There are 4 nested groupings, the coarsest first. Each group lies inside one group of the grouping before and may be the whole of it. The rows also spread widely along 14 directions, which tell nothing about the answers.
Some rows, each with its group in each grouping after it:
[ 2.80 -0.27 -0.10  1.41 -0.70  1.70 -0.26 -0.11 -2.10 -0.17  0.70 -2.86
 -0.31 -0.57 -0.52  1.51 -1.40  0.53  1.52  0.84  0.40 -1.98 -0.22  2.04
  0.27] | Tavo bubem Poz Z_998
[-0.41  3.46 -1.69  0.57 -0.30  0.51 -1.79 -1.06 -1.50 -0.54  1.28  1.70
 -2.03 -0.42  0.53 -0.09  0.34  1.83 -1.01 -0.91  1.12 -0.24 -0.61  1.87
  1.11] | Tavo bubem Kopul Z_318
[ 2.34  0.55  1.45  0.73 -0.82  1.12  1.98 -1.75 -0.18  0.32  2.28 -0.90
  1.32  1.91  0.81  0.36 -0.10  1.55  0.08 -0.37 -0.76 -0.27  0.68  2.90
 -0.31] | Sos gupot fip Z_86
[-0.77 -0.87  0.80 -0.40 -1.96  0.67  0.42  1.13  0.48 -0.09  0.24 -0.96
 -0.78  0.45 -0.54 -0.43 -0.40 -1.24  0.78 -0.69  1.57 -0.37  0.41 -1.03
 -0.01] | Tavo bubem Kopul Z_704
[ 0.61 -0.14  1.77 -0.48  0.31  0.78  0.14  0.07  0.28 -0.74 -0.80  0.94
  0.41 -1.24  0.35  0.21  0.00 -1.13 -0.29 -0.28  0.10 -0.05 -0.15 -0.93
  0.83] | Sos gutig gepo Z_596
[ 0.32  0.51  0.79 -1.50 -1.68  0.36  1.65 -0.05  0.83 -1.87 -0.19  1.86
  0.28 -0.09 -0.02 -0.37  0.07 -0.16 -0.77 -1.05 -0.61 -2.56  0.26 -0.99
  0.51] | Tavo bubem Padig Z_850
[ 0.66 -3.71 -1.38  1.33 -1.45  0.35 -0.21 -0.40 -0.94 -1.51 -0.27  1.51
  0.34 -0.57  0.45  1.86 -2.39 -0.39 -0.74 -0.19  0.89  1.60  0.58 -0.19
 -2.56] | Sos gutig gepo Z_536
[-0.02 -0.81  1.12  0.95 -1.87  1.89  4.16  0.24 -1.85  0.14 -1.58 -1.69
  0.94  1.39  1.12  0.16 -0.41 -0.27  1.15 -0.55  0.45  2.72 -1.43 -0.61
  0.67] | Sos gupot Bupos Z_160
[-0.27  2.67 -1.44 -1.08 -1.67  0.26 -3.70  1.27 -0.90 -1.77 -0.41  2.61
  0.50 -1.40 -1.75  0.09  0.79  2.26 -2.16  4.24  0.30 -3.01 -0.28  1.03
 -1.72] | Tavo bubem Padig Z_387
[-0.95 -0.81 -0.57 -0.23  0.13 -2.00  0.32  1.09  1.34 -1.10 -0.40  0.56
 -1.05 -1.77 -0.95 -0.69  0.76 -1.63 -0.01 -1.15 -0.27 -0.63  1.18 -0.89
 -0.25] | Tavo tus zani Z_521
[-1.57 -0.83  2.06  0.11  2.48 -1.95 -1.57  1.43  2.73  0.35 -0.78  1.03
 -0.13 -0.91 -0.19 -0.03  0.27 -2.18 -1.15 -1.61 -1.40  1.76  1.19 -1.17
 -1.41] | Tavo tus zani Z_494
[ 1.43 -1.51  0.26  1.85 -0.62 -0.49  2.26 -0.59  1.08 -0.17  0.56 -0.98
 -0.80 -0.79 -0.54 -1.34  0.24  1.13 -0.12 -0.80  1.24  1.81  2.26  1.82
 -1.32] | Sos gupot Bupos Z_782
[ 0.76  0.32  1.20  0.44 -0.12  0.05  2.34 -0.44  0.19 -0.78 -0.60 -0.05
 -0.08 -0.84  0.35 -0.90  1.04  0.18 -0.07 -1.11  0.10  1.51  0.48  0.43
  0.63] | Tavo bubem Kopul Z_704
[-0.60 -1.58 -0.79 -0.05  2.02 -1.35 -1.09  0.23  2.48  1.93  1.51 -0.46
  0.43  2.49  1.19  0.78 -0.64 -0.79 -0.34 -1.56 -1.80  0.67 -1.10  0.75
 -1.96] | Tavo bubem Poz Z_998
[ 1.42 -0.63  0.37 -0.77  0.45 -1.79 -0.91  0.38  1.55  0.10  0.14  0.48
 -0.25 -1.33  1.24  0.11 -1.24  1.82  1.88 -1.15  0.18 -1.30  1.57  1.44
  3.78] | Tavo tus zani Z_494
[-0.45  0.07  0.75 -0.38 -0.12 -0.35  0.11  0.71 -1.08 -1.03  0.47 -2.48
  0.55 -2.47 -0.39 -0.49 -0.18  1.64 -1.81  0.75  0.56  1.05 -1.13  0.22
 -0.37] | Sos gupot Bupos Z_782
[-0.06 -1.40  1.09 -0.23 -1.61 -1.42  1.92  0.08  1.45 -1.40  0.90 -0.29
  0.64 -0.60 -0.25 -1.09  0.29  1.29 -1.27 -0.56  0.25  1.38  2.57  0.98
 -1.77] | Tavo bubem Kopul Z_704
[ 1.95  0.86  2.10  0.22  0.32  0.58 -0.31  0.80  0.75  0.19 -0.14 -0.38
  0.46  0.32  0.36  0.73 -1.58  1.14  0.37  0.08 -1.19 -2.61  1.03  1.21
  0.84] | Sos gupot Bupos Z_160
[ 0.23  0.18  0.59  0.74 -1.74  1.69  2.18  1.04  0.92  0.72 -2.36  1.14
 -1.12  1.70 -0.41 -1.40  0.36 -1.26  1.49 -0.19  1.04 -1.20  0.11 -1.28
  0.44] | Sos gutig gepo Z_596
[ 0.18  0.30  2.52  0.58  2.05  0.65  0.29 -0.71  0.28  1.22  1.22 -1.28
  1.61  2.17  0.37  1.15  0.03 -1.85 -1.73 -1.47 -3.39  0.70 -1.80  0.40
 -2.59] | Tavo tus zani Z_521
[ 1.30 -1.06  0.00  2.03 -0.26  0.12  1.11 -0.38 -1.25  0.46 -0.12 -1.10
  0.76  0.95  0.58  1.16 -0.87  0.84  0.62 -0.22 -0.90  1.73  0.25  2.11
 -0.97] | Tavo tus zani Z_521
[ 0.32 -0.16  2.92 -0.23  0.76  1.07 -0.74  0.59  1.10  1.69 -0.31 -0.28
  1.24  1.65 -0.03  0.50  0.05 -1.58  0.22 -0.01 -1.23  0.07 -0.99 -0.33
 -0.41] | Tavo tus zani Z_494
[ 1.06 -0.87 -1.19 -0.30 -0.31 -1.15  1.77 -0.31  1.15 -1.14 -1.34  1.99
 -0.66 -1.37  0.21 -1.46 -0.10  0.87 -0.28 -1.73 -0.42 -1.11 -0.62 -0.39
  1.16] | Tavo tus zani Z_521
[ 1.28 -1.74 -0.33  0.75  1.81 -1.19 -0.98  1.81  3.11  1.87 -3.74  2.05
  0.50  0.07  0.82 -1.33 -0.57  2.13  0.03  0.81 -0.38  1.55 -1.10  0.05
 -0.17] | Tavo bubem Kopul Z_318
[ 1.37  0.77  0.17  1.41  0.36  1.42  1.71 -0.34 -2.16  0.28 -0.64 -1.52
  0.74  1.32  1.35  1.20 -1.29  1.14 -0.05 -0.21 -1.64 -0.41 -2.32  0.94
  0.07] | Sos gutig gepo Z_536
[-0.19 -1.10 -0.02  1.06 -1.32  1.22 -0.90 -0.55 -0.85  0.76  1.39 -1.58
 -1.30  0.42 -0.37 -0.37 -1.65  0.34 -0.29 -1.51  2.04  1.01 -0.94  0.55
 -0.75] | Tavo tus zani Z_521
[-1.00  0.72 -0.11 -0.21  1.24 -1.34 -1.43  0.42  1.62  1.32  2.71 -1.01
 -0.08  1.55 -0.16  0.48  1.38 -1.29  0.21  0.46 -0.71 -0.92  1.09  1.63
 -1.28] | Sos gutig gepo Z_536
[ 1.08 -1.92  0.95 -1.42  2.29 -0.59 -2.56 -0.56  2.64  0.09  1.08  2.05
  0.48 -2.09  0.03  0.73  1.33 -3.33  0.32  0.15  0.65  0.32  0.55 -0.46
  0.67] | Sos gutig gepo Z_596
[-0.28  1.03  1.00  1.70 -1.32  1.87  3.05  0.85 -0.17  0.18 -1.57 -0.29
 -0.97  1.94 -0.98 -0.89  0.26 -1.41 -0.38 -0.88 -0.56 -0.61 -0.40 -1.13
 -1.97] | Sos gupot Bupos Z_782

New rows, each followed by its group in each grouping:
[ 0.68  2.07  0.93  0.60  0.61  1.42 -0.72  0.33  0.39  1.62 -0.40  1.10
 -0.60  1.84  0.47  0.73  1.01 -1.68  2.19  0.37  0.06 -1.18  0.51  0.83
  1.70] | Sos gutig gepo Z_596
[ 1.09 -0.34 -1.59  0.02 -0.04 -0.94  1.05  0.08  2.01  0.69 -1.43  2.54
  0.44  0.96  1.19 -1.24  0.06  2.89 -0.23  0.19 -0.40  0.11 -0.68  1.16
  0.47] | Sos gupot Bupos Z_782
[ 0.89 -0.87  0.82  1.72 -2.00  1.89  4.08  0.40 -2.72 -0.40 -1.75 -3.63
  0.53 -0.47 -0.76 -1.00  0.32  0.65  0.30  1.47  1.17  1.71 -1.66 -0.11
 -0.95] | Sos gutig gepo Z_536
[ 0.92  0.63  0.69 -2.36  0.15 -1.18  3.10 -0.68 -0.04 -1.47  1.02 -0.51
  1.93 -1.14  1.21  0.44  2.33 -0.69  1.41  0.27 -1.37 -1.42 -0.01  0.56
  3.48] | Sos gutig gepo Z_536
[-0.92  1.08  1.12 -0.22 -0.23  0.12 -0.31  2.13  0.50  0.14 -1.38 -0.74
  0.27 -0.04 -1.20 -0.47  1.17 -0.79  0.01  1.64 -0.39 -0.52 -0.01 -0.40
 -0.95] | Tavo bubem Poz Z_998
[-0.43 -0.09 -0.47  1.90  1.98  1.73  1.94 -0.96 -0.23  1.21 -1.12 -1.07
 -1.32  0.67 -0.19 -1.60  1.08 -1.93 -1.94 -2.26 -0.36  3.10 -4.81 -1.46
 -2.52] | Tavo bubem Poz Z_998
[ 0.38 -0.87 -1.32  0.47 -0.39  0.28 -0.25  0.46  0.83  0.97 -0.76  0.86
  0.38  1.67  0.09  0.02  0.01  0.24  0.16  0.81 -0.24  0.29 -1.17  0.65
 -1.59] | Tavo bubem Poz Z_998
[-1.90  1.01 -0.68  0.58  0.13  0.81 -1.02  0.89 -0.84 -0.05 -1.09  1.41
 -0.73 -0.30 -0.82  0.26  2.13 -3.00 -0.19  1.38  1.02  1.54 -0.78 -1.13
 -1.24] | Sos gutig gepo Z_596
[-2.48 -0.16 -0.95 -2.32 -0.49 -1.41  0.07  0.35  3.02  0.65  1.64  1.16
 -0.49  1.42  0.62 -1.91  0.42  0.31 -1.53 -1.90  0.39 -0.49 -1.39 -1.06
 -0.04] | Sos gupot Bupos Z_782
[-1.58  0.11 -1.09  1.06 -0.65 -2.43  0.66  2.82  0.19 -1.40 -1.44 -0.02
 -1.65 -0.21  0.63  0.98 -2.08  0.46  0.95 -1.91 -1.16 -1.39  2.88 -0.26
  0.27] | Tavo bubem Kopul Z_318
[ 1.06 -1.64  3.02  0.64 -4.02  2.61  2.76 -1.31  0.28 -2.75  1.19  1.12
 -0.63 -0.38 -1.78 -0.46 -1.02 -1.99 -1.69 -1.93  1.72 -0.53  3.28 -0.97
 -2.88] | Sos gupot Bupos Z_160
[ 0.66  0.53  0.24  0.63  0.25 -1.51  0.61  0.98  1.13 -0.10 -1.48  0.86
  0.30 -0.39 -0.30 -0.80  0.51  1.46 -0.02  0.49 -1.40 -0.53  1.32  1.35
 -0.22] | Tavo tus zani Z_521
[ 1.94  0.15  1.71  0.88  1.49  0.28 -1.05  0.95  1.37  1.16  0.03 -0.53
  0.32  0.39 -0.26  1.09 -0.08 -1.04  1.35  0.92 -0.95 -1.34  1.43  1.40
 -0.02] | Sos gupot Bupos Z_160
[ 0.72  1.96  1.35 -1.42  1.11 -0.33 -0.01 -0.41  0.09 -0.53  2.35 -1.80
 -0.19 -1.30  0.27  0.13  0.82 -0.48  0.24 -0.61 -0.61 -2.87 -0.04  0.91
  2.40] | Sos gutig gepo Z_596
[ 0.39  0.76  0.54  2.52  0.85  0.76 -0.90 -0.98 -0.28  0.53  0.55  0.84
 -1.54 -0.15  0.87  0.24 -0.75  0.61 -0.19 -1.90  1.41  3.08  1.37  1.69
 -0.13] | Sos gupot fip Z_86
[ 0.74 -1.22  0.05 -1.31 -0.89 -2.42  1.05  1.52  1.51 -2.13 -1.09  0.06
  0.23 -3.08  0.07 -0.93 -0.52  2.22  0.53  0.05  0.30 -1.45  2.22  0.11
  1.94] | Tavo bubem Padig Z_387
[ 1.50 -0.25  1.11  0.34 -0.02 -0.12  1.29 -0.43  0.09 -0.16  1.25 -1.39
  0.16  0.70  1.49  0.88 -1.99  1.22  0.56 -1.79 -0.97 -1.59  1.05  1.49
  1.17] | Sos gutig gepo Z_596
[-0.95  0.49 -0.29  0.18  0.51 -1.02  0.56 -0.23  0.24  0.58  1.13 -0.57
 -0.65  0.68  0.69 -0.08  0.49 -0.32  0.38 -1.90 -0.50  0.85 -0.26  0.81
  0.75] | Tavo tus zani Z_494
[ 2.41 -0.26 -2.34 -0.61  1.22 -1.98  2.21 -0.94  0.03 -1.72  1.33 -1.51
  0.34 -2.21 -0.99 -0.83  1.28  0.66 -1.32 -0.05 -2.94 -3.98 -2.48  1.19
 -0.57] | Tavo tus zani Z_521
[ 0.07  0.37  1.31 -0.14 -0.97  1.24 -1.68 -0.24  0.64 -0.01  1.09 -0.02
 -1.61 -0.85 -1.71 -1.49 -0.29 -0.32 -1.36 -0.78  1.74 -1.36 -0.44 -0.31
 -0.72] | Tavo tus zani Z_494
[ 0.42 -0.17  0.03 -1.05  0.77 -1.55  0.07 -0.78  2.06 -0.36  1.32  1.88
 -0.01 -1.04  1.08 -0.10  1.04 -0.01  0.43 -1.24  0.32  0.61  1.63  1.05
  2.07] | Sos gupot Bupos Z_782
[ 0.98 -2.22 -1.08 -0.47 -3.58  1.84  3.04 -1.18 -0.57 -0.07  2.31 -1.49
  0.22  2.17 -0.77 -0.16  0.73 -2.02  1.45  0.38  1.70 -1.54 -0.83  0.13
 -0.94] | Sos gutig gepo Z_596
[-0.85  2.28  1.58 -0.03 -1.72  0.04 -0.76  1.97 -0.57 -0.49  0.09 -0.54
  0.04 -0.09 -0.55  0.64  0.02  0.88  0.79  1.60  0.52 -1.23  2.97  1.24
  0.73] | Sos gupot Bupos Z_782
[ 0.79  0.66  2.31  0.73 -0.78  0.82  0.76  0.03  0.72 -0.12 -0.65  0.92
  1.09  0.50 -0.52 -0.77  0.79  0.92 -1.29  1.41 -0.12  0.75  1.56  1.20
 -1.98] | Sos gutig gepo Z_596
[-2.29 -0.23 -0.76 -0.04 -2.09 -0.32 -1.90  2.55 -0.91  0.24 -0.62  0.76
  0.07  1.74  0.08  2.34 -0.98 -1.62  2.14  0.99  0.15 -0.52  1.26 -0.38
  0.07] | Tavo tus zani Z_494
[ 0.19 -2.39 -1.23 -0.08  0.15 -0.29 -1.28  1.09  0.05  0.44  0.45 -1.51
  1.13 -0.32 -0.34  0.44 -0.89  0.32 -0.71  1.70  0.20  0.40 -2.44 -0.12
 -2.07] | Sos gupot fip Z_86
[ 0.40  0.91  0.75  0.72  0.14  0.85  0.80  0.86 -1.24  0.83 -1.22 -1.05
  1.09  1.81  1.42  1.10 -1.14  1.20  0.19 -0.10 -1.74  0.32 -1.95  0.58
  0.28] | Tavo bubem Kopul Z_318
[ 2.96 -1.95  0.89  1.21 -2.12  1.44  2.01 -0.51 -0.93 -2.20 -1.48  1.19
  0.91 -0.47  0.46  1.33 -2.71  1.37 -0.29 -0.69 -0.56 -0.71  1.29  0.37
 -0.98] | Tavo bubem Padig Z_387
[-0.59  0.39  0.08  1.23 -0.47  0.25 -1.18  0.23 -0.69  0.05 -1.42  1.54
 -0.50 -0.67  0.06 -0.27 -0.29  0.99 -0.56 -0.10  1.13  2.56  0.16  0.63
 -0.25] | Tavo tus zani Z_521
[ 0.18 -0.20  0.75 -0.05  1.16 -1.60 -1.00  1.37  3.14  0.59 -0.70  0.91
 -0.96 -0.83 -0.16 -1.37  0.19  0.28  0.31 -0.20  0.37 -1.00  2.01  0.28
  0.53] | Sos gutig gepo Z_596
[ 0.45 -1.86  1.42  0.85  0.01  0.08  1.16  1.80  0.49  0.34 -2.72 -1.04
  0.70 -0.98  0.41 -0.85 -1.28  1.18  0.20  0.23  0.58  2.12 -0.73 -1.03
  0.14] | Sos gupot fip Z_86
[-1.53  0.41 -1.15 -0.06  0.57  1.93 -1.85 -1.46 -0.13  2.63  3.42 -0.82
 -0.58  3.32  0.58  0.35  0.29 -1.59 -1.25 -1.24  0.88  1.43 -4.22  0.27
 -1.76] | Sos gupot Bupos Z_782
[-1.36  0.49  0.78 -0.40  2.14 -0.13 -2.70  0.00 -0.04  0.46  0.26  1.48
  2.02  0.41  1.40  1.51  0.04 -0.03 -2.77  0.82 -1.55  2.71 -2.00  0.27
 -2.01] | Sos gutig gepo Z_596
[-0.64  2.14 -0.55  2.40  0.34 -0.42  0.66  1.20 -1.86 -1.27 -1.55  0.08
 -1.85 -1.63 -0.34  0.77  0.92 -0.99  1.04  0.24  0.17  0.60  2.43  0.76
  0.31] | Sos gutig gepo Z_596
[-1.43  1.59  3.59 -1.35 -1.97  0.90 -0.40  1.92 -1.74 -0.24 -0.42 -1.77
  2.39  0.34  0.71  1.78  0.06  0.27  1.55  1.98  0.36  1.35  1.63  0.64
  2.01] | Tavo bubem Poz Z_998
[ 2.21 -2.25 -1.39  2.16  0.75 -1.17 -0.87 -0.40  1.82  0.33  0.46  1.82
 -0.37  0.95  0.78  1.38 -1.56  0.67  0.41 -0.91 -0.83  0.49  2.46  2.52
 -2.14] | Tavo bubem Kopul Z_704
[-0.85  0.69 -0.20  0.86  1.08 -0.19 -0.18  0.97 -1.49 -0.68 -1.71  0.27
 -0.52 -0.74  0.71  1.15 -1.24 -0.48 -0.67 -1.55 -1.74  0.25 -1.82 -1.02
  0.24] | Tavo tus zani Z_494
[-1.17 -0.36 -1.01  0.21 -0.18 -0.92 -2.61  1.76  1.70  2.68 -1.71  1.27
 -0.52  1.57  0.96 -1.14 -1.10  2.56  1.00  0.33  1.42  1.50 -0.73  0.72
  1.20] | Tavo tus zani Z_521
[ 1.77 -1.15  0.92  0.32 -0.36  1.06  2.34 -0.72 -1.96  0.99  0.54 -4.35
  2.37  0.37  0.00 -0.30  0.46  1.43 -0.03  1.40 -0.61  1.64 -3.49  1.62
 -0.47] | Tavo tus zani Z_521
[ 1.67  2.07  1.59 -0.62 -0.78  1.07  1.07 -0.63  0.07 -0.43 -0.20  0.70
 -0.06 -0.47  0.56 -1.06  0.33  1.85  0.33  0.00  0.55 -1.95  0.32  1.12
  2.83] | Sos gutig gepo Z_596
[ 0.09  0.28  0.88 -0.13  0.84 -0.53 -0.99  1.87  1.37 -0.16 -0.41 -0.06
  0.04  0.11 -0.84  0.69  0.17 -1.76 -0.11  0.42 -1.76 -2.28  0.55 -0.50
 -1.42] | Tavo bubem Kopul Z_704
[ 0.08 -0.18  2.21 -0.16  0.86 -2.05  1.51  1.69  1.63 -0.98 -1.00 -0.86
  1.06 -1.37 -0.07 -0.36  0.27  0.52 -0.48  0.32 -1.77 -0.63  2.37  0.19
 -0.45] | Sos gutig gepo Z_536
[ 1.01  0.94 -0.17 -0.15  1.65  0.00  1.51  0.23  0.13 -0.36 -0.26 -2.08
 -0.77 -1.91 -0.59 -1.66  0.51  0.51 -1.46 -0.68 -1.02 -2.03 -3.38 -0.68
  0.42] | Sos gupot Bupos Z_782
[-1.10  3.89  2.71  0.34  3.69  0.57 -3.29  0.72 -0.99  2.30  0.80 -2.20
  1.95  1.16  0.89  1.07  0.88  1.10 -2.41  2.02 -2.39  1.74 -2.69  1.96
 -1.36] | Sos gutig gepo Z_596
[-0.91  0.70  1.28  0.84 -0.20 -0.51  0.22  1.01 -1.62 -0.58 -0.55 -1.15
  1.47 -0.40 -0.30  0.91  0.49  0.48 -0.93  1.32 -1.35  1.99  0.37  1.07
 -1.65] | Tavo tus zani Z_494
[-1.10  1.31 -0.57  0.71  0.13  0.87 -1.99  1.10 -1.38 -1.05 -1.25  2.12
 -0.96 -0.62 -0.34  1.78 -0.02 -2.52 -0.49  0.00 -0.26 -0.14 -0.53 -1.25
 -0.90] | Tavo bubem Kopul Z_318
[-0.13  1.47 -2.06 -0.67  0.96 -0.78 -1.65 -0.58 -0.37  0.39  3.09 -0.28
 -0.58  0.32  0.22  1.44  1.89 -1.65  1.52  0.87  0.01 -2.00 -0.06  1.97
  1.24] | Sos gutig gepo Z_536
[-1.38  0.50  0.41  0.08 -3.15  3.22 -0.22  0.17 -2.48  1.07  1.23 -2.89
  0.93  2.24 -2.66 -1.15  1.19 -0.33 -2.33  3.01  1.21  0.38 -4.41 -0.18
 -4.48] | Tavo tus zani Z_494
[-0.86  0.06  0.11 -2.23 -1.60 -0.85 -1.94  0.00 -0.78 -2.58  3.60 -1.31
 -0.80 -2.96 -0.54  0.82 -0.71 -0.29 -0.75 -0.94  1.63 -2.17  1.12  0.04
  1.33] | Tavo bubem Kopul Z_318
[-0.88  0.99  1.13 -0.81 -0.84 -0.84  0.95 -1.06  1.45 -0.49  1.48  0.95
 -0.33 -0.08 -0.13 -1.99  1.19  0.89 -1.56 -1.91  0.31  0.57  0.98  0.83
  0.04] | Tavo tus zani Z_521
[ 0.39 -2.57  1.11 -1.19 -0.15 -2.76  3.47  0.32  2.81 -2.45 -1.13  1.28
  1.73 -2.65 -0.40 -1.87  1.80  0.17 -2.07 -0.36 -1.21  1.76  1.54 -0.79
 -1.64] | Tavo bubem Kopul Z_318
[ 0.26  1.86 -2.20  0.53 -1.23  0.36  3.95 -0.53 -1.10 -0.13 -0.10 -0.19
 -1.05  2.12 -0.22 -0.75  1.71 -1.06  1.29 -1.23 -1.64 -2.81 -1.97  0.31
  0.75] | Tavo tus zani Z_521
[ 1.43  1.68  2.51  0.38 -1.79  3.12 -1.32  0.76 -2.02 -0.48 -2.69  0.98
  0.68 -1.24 -0.24  0.31 -0.72  1.78  0.28  2.35  1.98  0.40 -0.27  0.23
  1.64] | Tavo bubem Padig Z_850
[-0.55  1.18 -0.08 -0.75 -2.06  1.21 -4.03  0.65  0.04  0.69  1.36  1.28
 -0.63  0.93  0.27  0.47 -2.24  2.47 -0.41  0.76  2.32 -1.63  0.33  1.17
  0.67] | Sos gupot Bupos Z_782
[-1.50  2.35  1.04 -0.58  0.13 -0.57 -0.23  1.35  1.40  0.37 -0.51  1.23
 -0.40  1.26  0.64 -0.61  0.25  0.36 -0.29 -0.52 -0.79 -1.46  0.87 -0.05
  0.72] | Sos gutig gepo Z_596
